There are 9 hidden switches. A switch that is on adds its own fixed numbers to the row, and there is some noise. The rows also spread widely along 10 directions, which tell nothing about the answers.
Known rows, each followed by its switches (1 for on, 0 for off):
[-20  32  17  -2  10   5 -35   2  42   4   0  35 -40   5  13  31 -29  -8
   0  -2 -15 -35  24 -46  14  15   6   0  28   1  11 -37  25   3  -4] : 1 1 0 1 1 1 1 1 1
[-21  10   0  -9  10   2   7   1  36  25   6  14  17 -27  -7  24  -4 -35
   3 -13  -1 -35  31  -2  36  27  17  -9   7 -12  24 -31  15   9 -17] : 0 0 0 0 1 1 0 0 1
[  1  24 -16  29   8 -18 -10  21  34  -2  26  22  16 -49 -24   8 -11 -16
  14  -2  -7 -13 -25 -30  17  18  30   7  -2   7  28 -18  14   9 -13] : 0 1 0 0 1 1 0 1 1
[-19  22 -15  32  13 -14   0  -2  29   7 -14  25 -13  -9   2  -4 -26 -16
  14   2   0 -20   0  18  14  11  23 -16   2  24  36  -4   6  16  -4] : 1 0 0 0 0 0 0 1 0
[-17  20  -2 -23   8  -1 -12 -16  41  33 -12  49 -19  28   4  13 -36 -15
 -28   3   8 -56  44   6  26   2  17   5  31  18  17 -42  -6  32   3] : 1 0 0 1 0 1 0 1 1
[-40  35   1  16  36  21  -5  -4  40   2 -28  11 -21  18  12  14 -52 -26
 -21  11   2 -18   2  -1  22 -14  12 -32  43  45  33 -20 -15 -14  -6] : 0 0 0 1 0 1 0 1 1
[-23  30  16  51  30  16  -4  25  60  -6 -27   1  35 -35  17  -2 -39 -20
  17  -1 -14 -32  36 -22  32  48   5  -9  32   7  22 -25  15   8   2] : 1 1 0 1 1 1 0 0 1
[-17  48   1  14  13   8   6 -17  22   0   0  23 -47  10  15  21 -35 -24
  11  14 -13 -11 -14 -17   5 -20   6 -12  35  27  30 -26  -1  -6   3] : 1 1 1 0 0 0 1 1 1
[-42  16 -20 -11  21 -23 -11 -12  18   5  -9  44 -26  -3   4  12 -12 -14
 -20 -13  21 -27  10  -6  27  13  16  28   9   7   8 -43  10   6 -17] : 0 1 0 0 0 1 1 1 1
[-20  16  12  11  -6 -21 -13   6  41  16  12  32  23 -49 -20  16 -15 -16
  25 -16 -18 -40  29 -14  21  50   9 -11   5  -9  36 -39  30  31  -5] : 0 0 0 0 1 1 0 1 1
[-45  39  15  54  33   8  -2  -9  40  -5 -33  22 -22 -13  14   3 -50 -23
  17   6 -12 -19  14  -2  19  23   4 -27  29  24  36 -33   9  -3   0] : 1 0 0 0 1 1 1 1 0
[ -1  -6 -23  -8  10 -19 -34  25  26  -7   7  20  12 -21   1   7  17   1
 -20 -11  14 -27   6 -33  15  29  23  35  -7  -6   2 -11  26  23 -24] : 0 1 0 0 0 1 0 1 0
[-32  26 -27 -27   5 -14  22  -9  14  16   9   1  24 -15  -2  20 -19 -27
  -8   2   5 -23   4   6  15  -9  -6   7  35  21  27 -32 -20   3  -5] : 0 1 0 0 0 0 0 1 0
[-27  48 -17  -5   5  -7  11   5  31  -3  10 -12  25 -17  -5  17 -32 -22
  16   7  -9 -12  -8  -2   5  -7 -17 -14  39  43  45 -14 -20  -5  -1] : 0 1 0 1 0 0 0 1 0
[ -3  25  -7  43  31  15  21   8  24  -7  -1  16 -19 -56 -15  28 -19 -26
  29  -3  -9  -1 -29 -25  22   6  37   4  -3  -9   9 -24  16 -13  -9] : 1 1 1 1 0 1 0 0 0
[-41  30   6  14  19  -6  -3 -11  20 -17 -13  12  -5 -25  -2  16 -24 -17
  16 -10 -13 -17   9 -17  11  20 -10   4  26   9  19 -37  13  -2 -12] : 0 0 1 1 1 0 1 1 0
[ -3   6   1  22  12  -5 -38  33  39 -14   2   7  38 -31 -10  -4   3   9
 -16  -6  -2 -29  -1 -39  12  30  22  20   9   8  13 -15  19  31  -9] : 0 0 1 0 0 1 0 0 1
[-17  26   4  25 -11 -26   7   0  43  17   4  42   2 -46 -15  11 -18 -20
  48  -8 -15 -31  25  10  19  44  13 -14  -4   2  38 -34  16  36   5] : 1 0 0 0 0 1 0 0 1
[-43  16   2  28  28  -3   7   3  29 -18 -17   7  -4 -47   2  16 -15 -26
  27 -12  -4  -5   9 -23  27  34   4   7   7  -7   5 -33  15 -16 -20] : 0 0 0 1 1 1 1 0 1
[ -2  24  -8  54   9 -28 -17  30  52 -19  -1  28   4 -46  -3  -5 -14 -10
  48  -9  -6 -10   4 -15  15  59  13  -4 -15  10  32  -5  23  13 -15] : 0 1 0 1 1 1 0 0 1
[ 23  16 -10  27   6   7  24   6  25  -2  15  14 -33 -43   3  19  -2 -31
  46  15 -18   5 -24 -26   5  -7  11  -5  -5  -7  27 -11   7  -5  -5] : 0 1 0 0 0 1 1 0 0
[-38  14  18   7   9 -10 -31   7  36 -13 -18  17 -28 -10  22  24 -17 -10
  23 -13 -15 -26  33 -33  15  48 -14 -12  11  -5  19 -25  33   1 -15] : 0 1 0 1 1 0 1 0 1
[-38  49 -17  16  16 -13 -16   5  15 -11  17   7 -16 -21 -33  29 -49  -3
  -1   5  -4  -6 -54 -24   2 -25  25 -10  22  45  28 -15  -7 -12   0] : 1 1 0 1 0 0 0 1 0
[-25  47 -16  -6   9  -3  13   1  45  12  -4  16  -5  20  39   8 -13 -38
  16   3   6 -12  42   8  24  20 -16  -9  38  23  33 -19 -11  -4 -22] : 1 1 0 0 1 1 0 1 1

New rows, each followed by its switches (1 for on, 0 for off):
[-13  17   2 -24 -11  -9 -26   3  30  23  20  16  19  -6 -20  23 -19  -5
 -18  -1 -11 -47   9 -20   9  -2  12 -10  29  19  35 -23   5  31   5] : 0 0 0 0 0 0 0 1 1
[-11   2   8  -7  11   7  -7  13  28  -2   6   8  14 -43  11  23   8 -22
   0  -8 -14 -27  24 -61  23  28   0  30  22 -33  -2 -39  30   5 -16] : 0 1 0 0 1 1 1 1 1
[-13  14 -11 -21   2  10  -7   8  22  -6   5  -5  -9   7  30  24   3 -14
  -9  11   0  -4  10 -39   6  -8  -6  13  31   9   4 -12  -3  -2 -20] : 1 0 0 0 0 1 0 1 0
[-13  36   4  20   7  -9  10 -11  47  28   2  39  -1 -27  -9   5 -34 -30
  27  -2 -15 -43  30   7  24  28   4 -14  18   8  46 -50   5  21  10] : 0 1 0 0 1 1 1 0 1
[-60   6 -14 -15  21 -11   0  18  14 -16 -12 -22  35 -37  14  23   4 -15
  -6 -19  11 -10  13 -26  29  36 -10  16  21  -2   2 -24  12 -11 -26] : 0 1 0 0 0 0 0 0 1
[-59  43  -3 -16  15  -6  15   4  36   4  -8   8   9 -20  18  34 -15 -34
  16 -18   4 -21  38  -3  35  36  -6  -2  33  -1  14 -34   9 -13 -22] : 1 1 0 1 0 1 0 1 1
[-12  26   2  13   4 -13  -5   1  38  19   9  33  -4 -43 -36  27 -35 -14
  19  -8 -13 -40   1  -4  19  21  23 -19   2   6  39 -39  15  22   8] : 0 1 0 1 0 1 0 0 0
[ 10  22 -12   8  17  18  19  -8  44  13 -21  21 -45  38  51  -1 -28 -44
  15  26   1  -6  31   7  18  -3 -13 -24  33  28  36 -15 -26  -6 -15] : 0 1 0 0 1 1 0 0 1
[-37  44  -6  12  14 -14 -57  11  31  -2  22  28   5   4 -35  13 -32  12
 -37 -10   4 -33 -22 -31  12   2  39   7  25  39  22 -29  12  16 -12] : 1 0 1 0 1 1 0 1 1
[-22  31   1  -3  12   1  -2   0  39  19  11  31 -24 -12   6  28  -4 -37
  14 -17  -5 -24  20  -8  31  27  16 -14   4 -13  32 -25  28  -6 -21] : 0 1 0 0 1 1 1 1 1
[-20  26 -15   0  -9 -27   4   5  27   1  20  18  17 -48  -6  20  -7 -15
  31  -8 -11 -17  16 -27  11  35  -7  19  15  -4  15 -40  10  16 -12] : 1 1 0 0 1 1 0 1 0
[-29  33 -16  -3  27   0 -15  -6  10 -11   8  27 -46  -1  -7  28 -18 -11
 -23   1   8  -3 -40 -38   8 -25  23  19  25  21   6 -36   6 -17 -19] : 0 1 1 0 0 1 1 1 1
[-21  37  17  18  12  18  -6  -4  41   7 -10  12   5   1  13  13 -38 -15
   4  13 -17 -28  27 -24  15  13  -9 -14  51  24  27 -44  -6  14   4] : 1 0 1 0 1 1 0 0 1
[-37  38 -13 -13  17   3 -24   9  21  -6  12   0 -31  12   0  38 -23 -11
 -15  -3   4  -7 -25 -22  12 -16  20 -16  20  25  18   2   7 -23 -22] : 1 1 0 1 0 0 0 1 0
[-15  18 -10 -35 -12 -12   0  -3  36  19  13  23 -24  -1   1  40   5 -28
  25 -17   2 -24  32  12  20  24  -1 -20  -2  -3  30 -15  12   9 -24] : 0 0 0 1 0 1 0 0 0
[-12  27   0   2  28  17 -19  -1  34  22   8  32 -14  -1 -17  27 -25 -18
 -34  -3   0 -39 -11 -17  29  -6  44 -10  21  10  29 -32  15  10  -8] : 0 1 1 0 0 1 0 1 1
[-20  46 -18  17   6 -12  -1  10  27 -18  16  -3  17 -22  -2   9 -38 -15
   9  21  -7   6 -27 -36  -2 -11 -14   4  53  52  32 -29 -30  -7  -5] : 0 1 0 0 1 1 0 1 1
[  2  48  -6   6   1   4 -23  11  42   9  25  19 -13   5 -11  20 -22  -3
   1   9  -9 -22 -15 -19   3  -9  19 -15  26  30  41 -15   3  17   2] : 1 1 1 0 0 1 0 0 0
[-29   4  -2   4  26  12  10 -15  22   5 -31  14 -29   3  20  17 -36 -25
 -13  15   3 -14   8 -13  20  -9   1 -11  35  23  13 -41 -16  -3  -5] : 0 0 0 0 0 1 0 0 1
[-26   5  21  29   4 -10  -4  12  41  -4 -24  14  21 -49   8   9 -22 -11
  32  -4 -21 -29  35 -21  13  54 -13 -15  18   1  30 -39  15  28   5] : 0 0 0 0 0 1 0 0 1
[-25  14  18  29  24  25   6  10  30  -1 -14 -12   2 -34  11  18 -20 -23
  10   5 -20 -20   1 -30  21   6  15 -13  19  -3  17 -15  15  -8   3] : 1 0 0 0 0 0 1 0 1
[-22  23   1  26  34  18   2   3  24   0  -7  15 -28 -25  -1  21 -32 -24
  -8   9  -6 -12 -25 -32  20 -14  26  -4  25   9  19 -32   7 -15  -3] : 0 1 0 0 0 1 1 1 1
[  1  32   7  30  19  22   9  -6  33  10  11  22 -23 -21 -13  25 -27 -36
  18   9 -19  -7 -22 -20  15  -9  24 -29  20  12  38 -25   3  -8 -11] : 0 0 1 0 1 1 0 1 1
[-11   4   9  16   0 -12 -13 -11  21  14  -1  33 -26 -25 -21  23 -42  -8
   9  10 -18 -31 -12 -15   4   0  18 -25   7  19  32 -31   6  26  12] : 0 0 0 0 0 0 0 0 1
[ -9  -5 -23  33  25 -16   5  15  19 -11 -11  17  33 -70 -29  -5 -18  -8
  -4  -3   5 -19 -16 -26  19  13  30  40  -1   3   1 -32   7  19  -4] : 0 0 0 1 0 1 0 1 0
[-51  12  -9  -2   5 -31 -22  12  21 -19   5   5  28 -49 -11  21   0  -3
   6 -21   1 -14  10 -31  14  46  -6  17  10   1  12 -33  21   7 -28] : 0 0 0 0 1 1 0 1 0
[ -5  23   1  26  31  24  -3   4  44  34   4  31   4 -14 -20   3 -24 -27
 -32   1   1 -52  -1   0  40 -12  65  -1   6   2  26 -21  18  17   4] : 1 0 0 0 0 1 1 1 1
[-57  43  10 -23  -5 -11  -7  -3  26  -7   6  -4 -14  -3  32  38  -8 -27
  32 -12 -14  -6  31 -23  11  33 -38 -20  37   5  35 -24  14 -20 -26] : 0 1 0 0 1 0 1 1 1
[-55  54  -4 -17  10 -16 -19 -14  29  14   4  32 -25  25  -4  32 -30 -17
  -4 -19   2 -30   6  20  18  13   8 -38  26  37  53 -28   9   2 -16] : 0 1 1 0 0 0 0 1 1
[ 10  36  -6  10  16  30   3  12  28 -16  14 -11 -33  -4   8  28 -30 -20
   3  31 -15  13 -45 -57  -2 -52   4  -2  41  32  18  -9 -23 -27   0] : 0 1 0 1 0 1 1 0 1
[ -9  10   8  24  23   6 -50  10  42   8  -6  29 -28  14  -9   6 -31  -1
 -26   2   1 -34  -6 -22  21   9  36 -27   7  27  32 -11  14  12 -11] : 0 0 0 0 1 1 0 0 1
[-19  45 -11  14   6 -13  10   0  45  10   9  29 -12 -15  -5  14 -18 -42
  40  -9  -1  -7  13  21  26  23   9 -29   3  17  47 -13   3  -4 -24] : 0 0 0 1 1 1 0 1 1
[-20  31  -1  25  17   2 -21  41  41 -26  17 -12  29 -49  -3  15   2  -8
  12  -9 -11 -11  -5 -61  21  27  14  29  14  -6   1 -10  26  -9 -17] : 1 1 0 1 1 1 1 0 1
[-20  52  17  35  12  18 -26   7  43   0   0  -2  -5   4  -5  13 -38  -2
   6  12 -23 -27 -15 -16  -2 -10   9 -35  35  39  51  -4   6   8  12] : 1 0 1 0 0 0 1 0 0
[ 13  36   6  55  17   1 -33  24  63  -2  -3  30 -16  -9  -3  -5 -38 -10
  24   6 -15 -24   0  -6  10  26  22 -39   3  30  58   6  17  17  -4] : 0 1 0 1 1 1 0 1 0
[-36  43  14 -11  14   2 -44  -1  47  27  10  27  -7  11 -17  27 -36  -9
 -29 -13  -7 -59  19 -12  21  13  17 -26  30  17  47 -33  23  13  -1] : 0 1 0 0 1 1 1 1 0
[ -1  27 -32 -29  21  11   8  -1  26  23  19  18  10  16  -3  12  -2 -30
 -44   0  20 -29  -3  -5  31 -26  31  26  30  15  16 -29 -12   2 -19] : 0 1 1 0 0 1 0 1 1
[ 14  18 -17  -7   4   9   8   4  29  27  23   6  18  -6  -5   9 -20 -24
 -11  16  -4 -30   0 -24  20 -18  19  11  25  14  21 -22 -13  13   2] : 1 1 0 0 1 0 0 0 1
[-29  36   1  22  20  -6 -36 -15  27  -2  -8  45 -43   9 -22  19 -56   2
 -14   3  -2 -24 -17 -23   6  -8  25  -3  26  39  17 -42   2   9  -1] : 1 0 1 1 1 1 0 1 0
